The rows of a group lie close to one hidden flat surface of 9 dimensions, which may be shifted away from zero. Surfaces can cross.
Some rows, each with its group after it:
[  1   8  11   1  -6   6   4   0 -11  -7  -6   7  11  -8   6 -11 -17   5
   9 -13   1   3] : retof
[ 11   4   0   6 -10   8   8  14 -17  -2 -10  14   3   1   7 -20  -7 -29
  17  27   6   8] : kiv
[ 20  -3  21 -18  -8  16   0  10  -3  -5 -16   1  17  15   0   4 -10  14
 -17  34 -21  -8] : Vize
[ 15 -10 -11   4 -17  19 -19   3   0   1  -1  -1  -4   4  -3  12  -8 -15
  25  30   4   0] : navis
[  4  -7   4  -4   9  12   5  19  -6 -24  -3  17   8   6   2 -14   9  -8
   9  -4  -4   8] : retof
[-11 -15 -10 -15   5   8   0   7  27   8   3  -5  -5  -8  11   2   4  -3
 -10  15  14 -11] : Vize
[  2 -30 -27 -13  11   6   7   9  10   4 -15   2  13 -11  -6 -16   1   6
  -7   2  -5  10] : retof
[ -4  -6  -1  -6  10  14  -6  -5  12 -21   1   3   2  -6   9   1  14  -3
   1  -9  19 -14] : retof
[ -1   0   0  11 -16   3  21   1 -17   0 -13   8   2   0  10 -19  -8   1
   1  -3   8  -1] : retof
[ 17  -3   6 -25  33  -5  -5  33 -16  -5 -17  10  -8 -27 -24  13 -10 -15
  -8   0  15  10] : retof
[-19 -27  -3  20 -19  14 -12   8  19   3  10 -15 -13  16 -12   8  -8   0
   7  10 -15   1] : navis
[  3   0   5 -14  -3  17  -4  24   3  -3  -4  10  -1 -15  10  -4 -13 -20
  16  24  19  -4] : kiv
[  7  11  -6 -19   1   1  16  -3 -18   0  -1   3  -1  -4  17   3   1   6
  -4 -14  15 -10] : kiv
[ 11 -20 -28 -10  -6  19  -5   6   7   7   0 -15   7  12   2   0  -6  -3
  -1  18 -12   8] : navis
[  1  -7 -14  -3  -5  29 -14   4  -3  -4   7 -25  -1   7   1  11 -30   5
   8 -27  -4  11] : navis
[ -7 -17 -11 -15  14  11  -5  13   2  -5  10  16 -11 -14   5   9  -4  -3
   7 -19  15   8] : Vize
[ -4   7   7   6 -10   9  17   9  -2   1   5 -16   2  29  10  -9  -5  -6
 -17   6 -16   3] : Vize
[  1 -15  -9  -8  -2   3  -2   9   6   4   8 -10   9  13 -13   4  -5  24
   0  -4 -35  13] : navis
[ 15  17  -2  21   0   3 -15 -32  -9 -15  -4  -4 -10   0  -1  15  11 -23
   5  -3  26 -10] : retof
[-6 -9  8  0 -8 -4  6  8 -6 -1 -1 17 -6 -1  1  1  3 10  4  3  0 -4] : navis
[ -8  21  12 -16  28 -26  15   4   5  12  -3  -1 -13 -18   4   7  15 -10
 -32   0  27 -15] : retof
[  2   2  15   6 -10  18   1   9 -19 -13  -1   5   2  14   4   2 -23   2
   2 -13 -10   9] : kiv
[ -9  -3   8 -17  -3   0  28  17 -18  -6   9  15 -21  19  20  14  14  13
 -14  -9   7 -20] : Vize
[ -2   4   3 -10  12  15  -6  19  -5 -10  10 -18   1   7  -7  11 -24   7
   1 -39 -13  16] : navis
[-10  22   1  -5   6  -3   9  -5   0  -5  18  -9  -5   6  20   1  11  -5
  -3 -22  12  -8] : kiv
[ -9  -1  13   6 -13   2  -3  11  -4   4   9   8  -3   3  -1   2 -16  10
  12  -4 -14   9] : Vize
[  3  -6  12  15 -26   3  -6  10 -10   6  -5   6   1  14 -14  -1 -17   8
  17  22 -28   6] : kiv
[  2 -17 -22   4  -7  -2 -14 -35  17   4   8   5  14  -2   1  -1  11  23
  13  -3 -11   3] : navis
[  5  25  -2 -16  -9 -11  -3  12 -17   0  15   1 -15  -3   1  15   6  -8
  35   8   7 -10] : kiv
[ -4  -2  -2  -4  23   1  -3   5  21  -5  -2  -3  10 -15  -1 -14   6 -14
  -9  -4   9   9] : retof
[  7  10  -5  -4  22 -12  -6  -6   3  -3   0  -7   1 -13  -9   4  11  -8
  -4 -11   6   4] : kiv
[ -3  11  23   4  -1   9   7   9  -3  -7   3  13   5   8  15 -12  -4 -13
  -7   5   0   5] : Vize
[-14  -7  -5   4   5   1  10 -14   8   1  15  14   8   8  20 -16  11   9
 -10 -18  -6  13] : Vize
[  7 -13 -26 -15  -3   0  18  -5   4  15   0  -7  21  13  12 -21   4  18
 -14  -1 -24  15] : navis
[ -9 -18  16  13   5  19  -7  31   7 -27  -9  16  -6  -4 -12 -11  -7 -20
  18   1   4   4] : retof
[  8  -9 -19 -17  28   6  -4  10   2  -8  -1  -7  -5  -7  -6   7   8 -17
 -10 -10  12   7] : Vize
[-15  26  -7  -8 -18 -25  17  -8   7  24  18 -10   2  -6  18 -10   8  13
  16   6   2 -13] : kiv
[  4  -3  -7   8  -8  -8  -5  -6 -11   2   7  -7   9  16 -16   2  -6  24
   9 -22 -39  19] : kiv
[-13  -1  27  11  -7  -7 -12  11   1 -14   7   7 -18  12 -19  25   8  15
   7   3 -11 -18] : retof
[  2   1 -10   7   6   1   7  -2   1   4  -1  -2  20  -5   7 -31  -6  -6
   1 -11 -10  26] : kiv
[  3  13  19   5  -2  -8  -9   9   7   8 -13  -4   4 -12 -13  -2 -10  -9
   3  25  -2  -2] : Vize
[ 14   1   9  -4   5  19 -13   7  18  -2 -12 -12  25   1  -1 -13 -17 -19
 -11  29 -10  12] : Vize
[ -2   5  22 -21   1  -9  11  21 -15  -6  -1  14  -8  -5  -1  13  -3  20
  -3  -8   0 -14] : retof
[ 13  -9 -30 -23  12  -4   6  -1   3   6  -8  -1  16 -18   4 -15   6   1
  -2  -1   8   8] : kiv
[  5  -6  -4  -9 -11  23  13  26 -25  -1  -9  -2  -9   3   8   0 -30  -9
  -1  -6  10   3] : navis
[  1 -23 -14  -1   9   3  13  18  13   7  -6   4  13   7  -1 -30   5 -11
 -11  20 -20  23] : navis
[ -7  -5   5   0   6 -13   7   1  10  -1   4  -4  -8  16  -7   8  26   6
 -21   9 -12 -12] : Vize
[  3  12  10  -1 -10   9 -29  20   9  -1  19 -28 -13  23 -18  33  -5 -10
  19  26 -24  -6] : navis

New rows. What belongs after each?
[ -3 -13 -10  -9  15 -18  -7   3  14   4  -1  -1 -12 -11 -22  17  20   8
  -6   5   0 -10] : Vize
[-10 -12   7  -5 -18  14  -7  19  12  10   2 -11  -4   9  -4   9 -20   9
   4  24 -16  -4] : Vize
[  5  -6  15   8 -13 -10 -13   0 -14  -4  -4  36   2  -8 -12   0  -1  12
  28  10 -12   6] : navis
[  2  16  20   0   3 -11  -4  -3 -18 -10   3  27  11  -9  -5  -3  -3  15
  19 -22  -7  10] : navis
[ 14 -10  -2  -7   2   0 -21   8   3  -6   2   7  10   1 -21   9   0   8
  20  14 -28  17] : navis
[ 14 -29 -29 -23   2  20   3  12  -2  -1 -14   8  16  -7   5 -12 -10   4
   2   4  -1  12] : kiv
[ 11 -10   1 -26   7  12 -10  12  -6 -17  -5  10  14 -13  -7   7 -13  22
  11 -16  -4   5] : retof
[  4 -13  -6 -21  10   7  -2  15  -2  -9  -2  10  -9  -6  -2  14   3   2
   1   0  13  -9] : navis
[  0  -2 -11  -6   3 -18  11 -17   1  12  -2  -1   3  -4   1  -2  14  19
 -13  -3  -1  -5] : Vize
[-15 -14  12 -13  -7   3  -2  24  -1   0  11  18 -24  -5  -2  22  -4  13
  11   1   5 -14] : Vize
[  5  10   4 -16 -10  -1  16   4 -27   0  -2   8   1   3  12   3 -12  19
   0 -21   0  -2] : navis
[  1  -7 -24   4  -8  17 -15 -30   7  -1   7 -11   5  -2  12   5  -6   4
  11 -15  11  -2] : navis
[ 13  -5   6  -6  13   3  -3   4   0  -4 -21   8  -7 -15  -5   9   6 -19
 -15  22  25 -12] : kiv
[  1   4  23 -13 -10   9   0  12  -4   1  -6  20   4 -11   9   0 -18   8
   4  16   9  -7] : Vize
[ -5  -1   7 -12  -7   2   7   0  -4   5   2  21   1 -12  17  -3 -11  12
   4  -5  12  -2] : Vize
[  4 -21 -22 -22  -8  -7   1   2  20  23 -13   0   1 -17  -3  -2   8  15
  -1  42   4 -19] : kiv
[  5  11 -10  13 -14  11   2   1   4  12   9 -25  17  23  10 -19 -15 -16
   2  14 -27  24] : navis
[ -7  -9 -26  -6 -20   6  10  15  11  10  17  -1   7   9  17 -24   6  -4
  32  20 -14   8] : kiv
[-15 -14  -5   1 -12  -3  24   4   4   9   1   0  -7  11  14 -10   8  15
 -15   3  -5  -9] : navis
[  9   6   7  -1   4  -7   7  -7  -1  11 -25   5   9 -22   2 -16  -8  -7
 -14  17  17  -4] : kiv
[ 22  -4  -8 -25  19   9  -1  13  -3  -6 -15 -12   7  -3  -9   8   1 -11
 -17  12   5  -2] : Vize
[ -8   7   7 -17 -11  12  14   3  -4   5   0   2  10  -8  25  -9 -26  17
  -4 -10   9  -6] : kiv
[ 14  16  10  -1  24 -18  -1   6 -19 -12  -7   8  -6  -7 -19   8  15 -15
  -5  -8   4   3] : Vize
[  5  -9   4   1 -15  -6   9 -13 -10  12 -14  -1   4   6  -1   1  -9  31
 -18   4 -11 -10] : kiv
[ -1   4   1  13   2  -1 -15  -1  22   0  11  -3   8   8  -6  -8  16 -22
  14  26 -11  11] : navis
[  1  24   9  -9  12   2   3   7  -1  -8  12  -6   3   3   8  -1   2 -13
  -1 -10   2   4] : navis
[ -2   3   6  21 -18 -10 -12 -24   6   1   8  20   7   1   2  -7  12   3
  24  15  -6   1] : navis
[ 16 -19 -21   2  -8   8  10   9  -8   4 -11   9  12   5   1 -22  -1 -10
  11  20 -12  17] : kiv
[ 12   2 -16  -4  -6  -2  24  -9 -27  -5  -1   4  -4  20  14  -3  14   4
  -7 -12   0  -3] : kiv
[  0  15 -16   4 -14 -19  19 -10  -6  18   7  -6  11   4  10 -23   7   7
  12  -2 -14   8] : kiv
[-12  -9  -7  -4  10   6   5  21  24   4  10 -20  -5  16   3  -3  11 -17
 -17  16  -8   1] : navis
[ -8  13  32   9 -17  -1 -15   9  -2  -2   7  -2 -14   7 -11  21 -13   7
   8  11  -7 -13] : kiv
[ 14  11  -4  -1 -23 -22  10  -5 -23  23 -14   5   7  -8  -7  -4 -11  19
  11  18 -10  -2] : kiv
[-11 -12  -3   8  28 -10  -4  -2  11 -11  16  11  -7   8 -10   3  29  -6
  -7 -19  -9  13] : Vize
[  7  -2  -1 -22   9  17  -3  14  -4 -12  -1   3   2  -9   5   8 -10  -1
   2  -8  14  -2] : kiv
[ -9  37  17  11  -8 -28   4 -11   2  17   4  -8   3 -12   2  -7   2  -1
   4   6   3  -7] : kiv
[ -6 -15   2   6 -19   4   5  16   3   5   0   3 -16  12   0   5   2  -7
   3  30  -1 -14] : navis
[  0  11   3   4  12 -14  -1   5 -13  -1   3   9  -9 -15  -7   0   0 -11
   9 -18   9  12] : Vize
[  0 -13  -4   0  -3   8  18  -5   7   6 -19   6   5   0  13 -16   5  -6
 -25  24  14 -10] : kiv
[ -3 -13   9 -12   1   5  -4   6   6  -1   1  15   2   0   2   6   1  14
  -4   8  -6  -4] : Vize
[ 26   3 -10   0  29 -10 -19  -1 -12  -3 -14  -2 -14 -13 -27  23  10 -31
  -8   6  16   5] : retof
[  1  -8  -4   1 -18   0  15   3  -6   9  -6  14  -3   5  14 -12   7  -4
   1  28   5  -7] : navis
[  5  19   7  -4  -8  -2  19  20 -30   2  -1  -7 -16   9   2   8 -12  -6
   0 -11   2  -2] : Vize
[ 14 -11 -11 -20  22 -22  -6  12  -4  15 -11  -3 -12 -12 -32  25   7   7
 -19  11  -5   2] : retof
[ 21   2  -4   9 -11  -8   2   6 -20   6 -15   9   6  -3 -11 -14  -6 -10
  17  22 -10  12] : kiv
[  4  16  -7  -7  -6  -3  17  -5 -20   5   3  -1  10   0  14 -11  -8  10
   4 -22  -1   8] : kiv
[  8  21  32   0   0   5  -1  11  -6  -5 -12   9   9  -5   4  -8 -12 -16
  -1  19   4   0] : Vize
[ -5 -15   3  -5   1  -4 -20   3  26  13  -8  -9  10 -15 -21   5 -12  22
  -3  16 -15   0] : kiv
[-16   4   2   1 -12  -5   4  25 -12  12  12  -7 -30  -3  -7  16 -18   0
  17 -12   5  -3] : Vize
[  8  14  20 -15 -11   8  -4  29 -13   6 -16  -2  -7 -20  -6  11 -33 -12
  10  25  17 -12] : Vize
[  0 -12   4  -7  -3   8  -4   8  -9  -3   8  23   1  -1   1   8 -13  22
  11 -15  -9  12] : Vize
[-12  15  -2 -10  -8  -9  -9  12  15   9  23 -10  -4  -5   2   3   1   4
  33   5  -7  -4] : kiv
[-13 -13  -2 -13  -4  -3   1  10  14   9   2   1 -13  -7   2  12   3  11
  -4  14   8 -19] : Vize
[-16  11   6   2 -10 -28  17 -18   8  19   2   7  -7 -10   9  -5  15  17
  -8   6   8 -20] : Vize
[ -6  -2  -1 -20  10 -12  12  12  15   4  11  -6   2  13   2   1  23  14
 -15   8 -18  -7] : navis
[-17   6   4  15   9  -6  -8 -19  27  -5  12   4   3  -3  11 -11  23 -16
   6  -2  10  -2] : navis
[ -7   2   8   6   7  -6   7  11   4   0  -4   5  -1  -7  -3 -13  -2  -7
  -4  -1   2   5] : retof
[ 14  12  21   2 -16 -13   6  -5 -25   4 -17   8 -19   3  -8  24   5   7
 -12  25  11 -32] : kiv
[  7  14  11   1  12 -14   5   4 -18  -3  -3  11  -5 -10  -6   1   4  -7
   1 -11   7   5] : Vize
[ -2  23  25  19 -17  -9  13  -4  -7   7   0   3  12  14  10 -18  -6   1
  -8   9 -16   3] : Vize
[-14  19  18  24 -16 -12   9  -4   5  11   5  -4  -1   8  10 -16   5 -11
   3  16  -2  -5] : kiv
[  6  21  13   1   3  -6   4  -3   2   7 -10  -3  10 -11   7 -14  -2 -15
  -9  15  10   0] : Vize
